Each new row is followed by what is left after taking away its nearest point in the smallest flat space through zero that holds the last named rows.
In the rows, zero is written as 128.

z880 (5 x 13):
[[150 135 136  68 118 137 138 128 130 133  96 127 101]
 [115 152 103 156 152 101 137 165 177 145 121 154 125]
 [134 141 136 120 132 139 104 127 118 136  97 101 112]
 [137 140 178  94 118 152 136 111 130 154 141 128 158]
 [ 91 136 141 123  94 136 134 169 144 148  93 135 121]]
New rows:
[110 132  91 137 126 148  99 138 118 100 111 152 144]
[124 141 107 117 131 154 105 128 124 111 117 155 153]
[133  93 112 100 152 150 101 113 147 130 121 152 137]
[118  93 115 114 145 152  96 122 146 133 118 149 141]
[144  96 156 119  96 150 141 145  96 136  99 149 120]
[155 111 141 147 133 134 132 141 112 140 113 150 127]
[100 141 132 141 109 129 146 101 111 101 116 147 158]
[115 156 125 132 127 124 140 102 121 107 101 142 145]

z440 (5 x 13):
[[114 115 132 130 131 106 151 145 112 129 103 173  96]
 [118 160 132 174 126  95 136 114 117  88 132 191 146]
 [151 145  96 108  88 151 123 156 140 112 118  55 154]
 [150 104 107 120 124 144 124 161 110 140 100 157 111]
 [ 97 146 160 100 158  88 139 179 139 109  95  87 134]]
New rows:
[136 181  98 128 106  76 137 121 111  97 166 171  98]
[147 159 107  96 135 100 112 136 119 128 165 134  99]
[135 129 134 126 112 113  92 125 127 125 109 134 133]
[129 125 137 123 109 112  99 117 129 130 113 128 124]
[129 105 144 114 140 148 116 109  95 135 141  91 160]
[122 110 138 124 126 130 136 119  85 120 125 119 148]
[138 121 142 123 149 167 107 176 140 120 103 144 173]
[113 120 144 129 120 155 142 134 145 125 122 139 144]
[172 127 106 143 143 141 154 111 145 147  99 170 144]
[153 136 121 129 146 128 164 111 158 144 101 132 144]

z195 (5 x 13):
[[152  99 133 144 116  58 118 168 127 123 159 129 100]
 [105 142 124 149  94 103 127 151 116 128  66 114  92]
 [125  99 147 155  95 182 158 102 127 158 130  97 116]
 [147 129 125 102 107 138 139 114 141 131 121 115  94]
 [168 100 121  82 123 129 104 159 132 162 109  80 111]]
New rows:
[164 100 131 107 108 134 107 135 117 135 114 109 111]
[140 119 132 129 119 134 114 121 113 116 122 137 130]
[148 131 157 132 158 128 128 105 154 154 137 131 103]
[134 138 155 142 160 121 121 116 146 153 118 132 109]
[102 130 111 157 157 144 143 131 145 139 118 144 137]
[124 122 109 138 149 131 141 137 153 141 124 136 116]
[147 121 163 130 141 150 121 130 108 124  93 114 120]
[149 125 163 132 145 135 124 125 112 110 113 132 119]

z302 (5 x 13):
[[145 139 140 121 106 150 149 138 132 103 172 120 145]
 [128 116 153 156 138 145 141  90  80 108 151 101 149]
 [124 160 133 118 175  94  60 142 159 140 186 138 125]
 [104 124  78 138 130 131 128 138 142 126 163 141 132]
 [ 88  96 136 175 142 142 119 113 161 163 182 138 131]]
New rows:
[114 151 102 121 135 150 101 128 131 155 126 139 138]
[124 149 122 121 125 160 115 122 122 149 122 130 143]
[130 106 161 166 147 133 116 135 148 182 140 130  97]
[147 127 123 142 135 133 133 145 116 140 134 122 107]
[126 164 126 111 138  74 131 124  78 133 128 102 151]
[113 143 131 124 115  93 150 134 117 156 136 116 146]

z288 (5 x 13):
[[150 162 195 151 108 104 157 111 173  95 122  93 145]
 [126 124 129 149  98 133 145  96 169 122 119  96 165]
 [188 131 127 138 141 129 131  82 193 135 106 117 139]
 [105 147  95 136 182  91  85 154 134 139 127  74 169]
 [151 133 115 147 158 123 188 107 179 103  93 104 168]]
New rows:
[ 95 105 154 124  92 134 153 104 153 151 100 152 111]
[ 95 120 145 121 133 112 132 125 148 155  99 138 115]
[121 103 121  93 123 143 130 147 139 141 108 125 150]
[129 114 143  93 123 134 127 150 140 136 111 124 142]
[149  96 161 151 120 145 160 143 133 117 100 158 151]
[139 100 150 148 130 134 116 153 126 135 111 144 154]
[162 119 124 136 142 106 135 159 137 159 128 111 133]
[149 111 129 136 116 117 144 157 127 156 133 118 130]

z719 (5 x 13):
[[103 136 141 141  79 205 109 120 167 124  67 125 149]
 [125 149 151 162 150 172 137  84 120 105 107 109 156]
 [105 180 135 160  92 119 167 136 171 100 111 120 134]
 [101 132 148 170 106 109 134 140 165 144  95 140 169]
 [ 88 142 116 161 137 141  99 133 122 108  82 123 158]]
New rows:
[137 131 111 134 126 119 130  90 155 135 131 124 130]
[132 128 101 130 128 118 118  97 149 133 128 125 127]
[ 88 123 156 140 106 128 155 154 122 118  98 129 134]
[107 111 153 121 123 132 152 145 102 121 118 127 120]
[122 134 132 150 149 119 106 182  89 113 125 112  75]
[135 126 164 159 133 137 123 164 113 133 121 116  90]
[164 113 122 131 135 134 114 122 125 130 105 126 125]
[159 126 120 137 129 120 125 129 133 123 107 125 123]
[128 125 127 135 131  77 154 138 129 132 178 124  74]
[111 116 135 149 128 130 124 123 130 133 135 121 100]

z920 (5 x 13):
[[154 143 130 101 110 152 134 151 111 103  63 131  89]
 [162 136 137 140 108 144  91 108 180 131  68 122 108]
 [164 128 144  73 103 165  63 102 137 134 130 189 110]
 [162  94 121 104 108 124 103 158 164 146  96 128 119]
 [149  93 159 136 115 113 153 115 113  85  92 122 110]]
New rows:
[135 147  74 104  99 120 119 120 104 122  83 140 124]
[125 129  81 124 106 101 122 102 111 125 111 136 142]
[172 135 125 117 122 133 109 115  95 135 116 121 174]
[166 136 122 127 126 127 118 119  96 136 116 111 178]
[136 119 112 108 103 147  75 148 145 133 127 140 130]
[118 123 121 136 114 134 110 136 123 111 130 122 134]
[134 122 102  91  87 129 131 123 119 136 149 130 124]
[129 131 106 118  91 125 139 109 128 130 137 113 125]

z369 (5 x 13):
[[111 159 148 155 187 151  90 137 132 153 148 167 121]
 [118 113 150 126  88 120 151 178 113  93 131 166 193]
 [165 157 173 158 138 104  84 134 108 122 101 155 192]
 [145 171 150 135 115 105 100 154 127 124 151 187 159]
 [110 122 169 134  95 124 105 147 126 118 113 139 155]]
New rows:
[ 94 146 135 142  87 135 145 143  98 154 135  96 118]
[116 159 128 150 111 130 145 139  91 156 136 104 129]
[150 191 101 127 161 111 139 141 133 120 130 100 105]
[118 167 129 129 137 122 136 160 132 110 117  98 121]
[145 132 141 133 144 132 128  96 132 116 129 134 136]
[130 125 141 126 129 135 134 104 137 113 136 136 130]
[139 173 162 146 145 135 132 111 149 113 134 174 145]
[128 144 149 133 127 141 153 100 152 108 122 139 127]

z110 (5 x 13):
[[116 102 115 155 143 139 121 101 139 134 107 110 139]
 [143 147 151 127  96 169 132 156 131 123 107 135 142]
 [104 112 146  90 121 148 105 204 144 124 130 153 110]
 [137 113 180 122 103 118 160 149 162 134 137 108 126]
 [110 100 132 146 126 176 151 100  95 151 172 114  98]]
New rows:
[151 122 128 146 137 125  85 146 154 104 142 167 130]
[156 118 136 158 131 132 104 125 147 112 156 154 126]
[112 126 112 133 124 130  72 116 128  98  94 106 148]
[119 128 137 122 109 125 101 120 118 106 134 102 127]
[180 131 154 159 153 129 149 117 139  98 134 127 126]
[161 120 141 148 164 139 129 135 134  98 137 140 115]
[145 110 129 109 116  64 120 160 102 118 142  95 136]
[140 105 121 129 111 114 115 150  89 122 127  93 143]

z584 (5 x 13):
[[ 87 182 133 100 140 134 128 124 124  93 123 129 132]
 [127 139 120 122 145 176 107  79 148 121 176 133 121]
 [124 144 135 134 122 124 156  92 130 111 131 169 153]
 [139 128 143 143 112  86 143 115 114 132 123 164  87]
 [110 132 165 155 158 102 104 143 147 109 158 112 152]]
New rows:
[164 120 111 128 137 120 128 110 122 128 106 146 133]
[150 131 118 125 150 119 114 120 126 119 113 131 132]
[ 96 159  93 157 101 120 150 104 159 107  96 114 165]
[110 142  95 165 104 115 126 108 160 124 113 102 121]
[133 150 149 107 120  97  96 154 158 162  93 163 133]
[137 147 140 105 124 123  90 136 167 164 109 162 140]

z665 (5 x 13):
[[109 104 177 114 134 135 151 119 114  98 116 127  67]
 [ 64 114 171  72 187 155 163 110 149  72 140 150  74]
 [ 84 125 149  97 109 156 140  82 118 108 128 145  51]
 [ 85 132 120 102 115 152 149 136 167  95 129 154  51]
 [108 100 130 109 155 129 128 156 128  95 106 156  51]]
New rows:
[146 138 114 151 155 133 129 124 142 137 145 145 121]
[146 135 129 153 146 134 135 116 135 136 143 139 113]
[144 100 152 151 163 108 102 113 142 132 112 155 159]
[132 113 146 150 127 121 113 106 160 130 116 157 133]
[107  94 117 118 118 109 122 114 138 106  97 153 164]
[109  95 124 124 103 110 129 114 140 106  96 147 157]
[117 150 149 108 131 128 126 165 165 155 157  93 134]
[119 138 145 105 132 126 105 150 132 163 145 103 113]
[128 108 120 130 111 136 137 148 115 159 131 121 139]
[116 107 124 119 123 141 141 143 119 151 134 126 133]
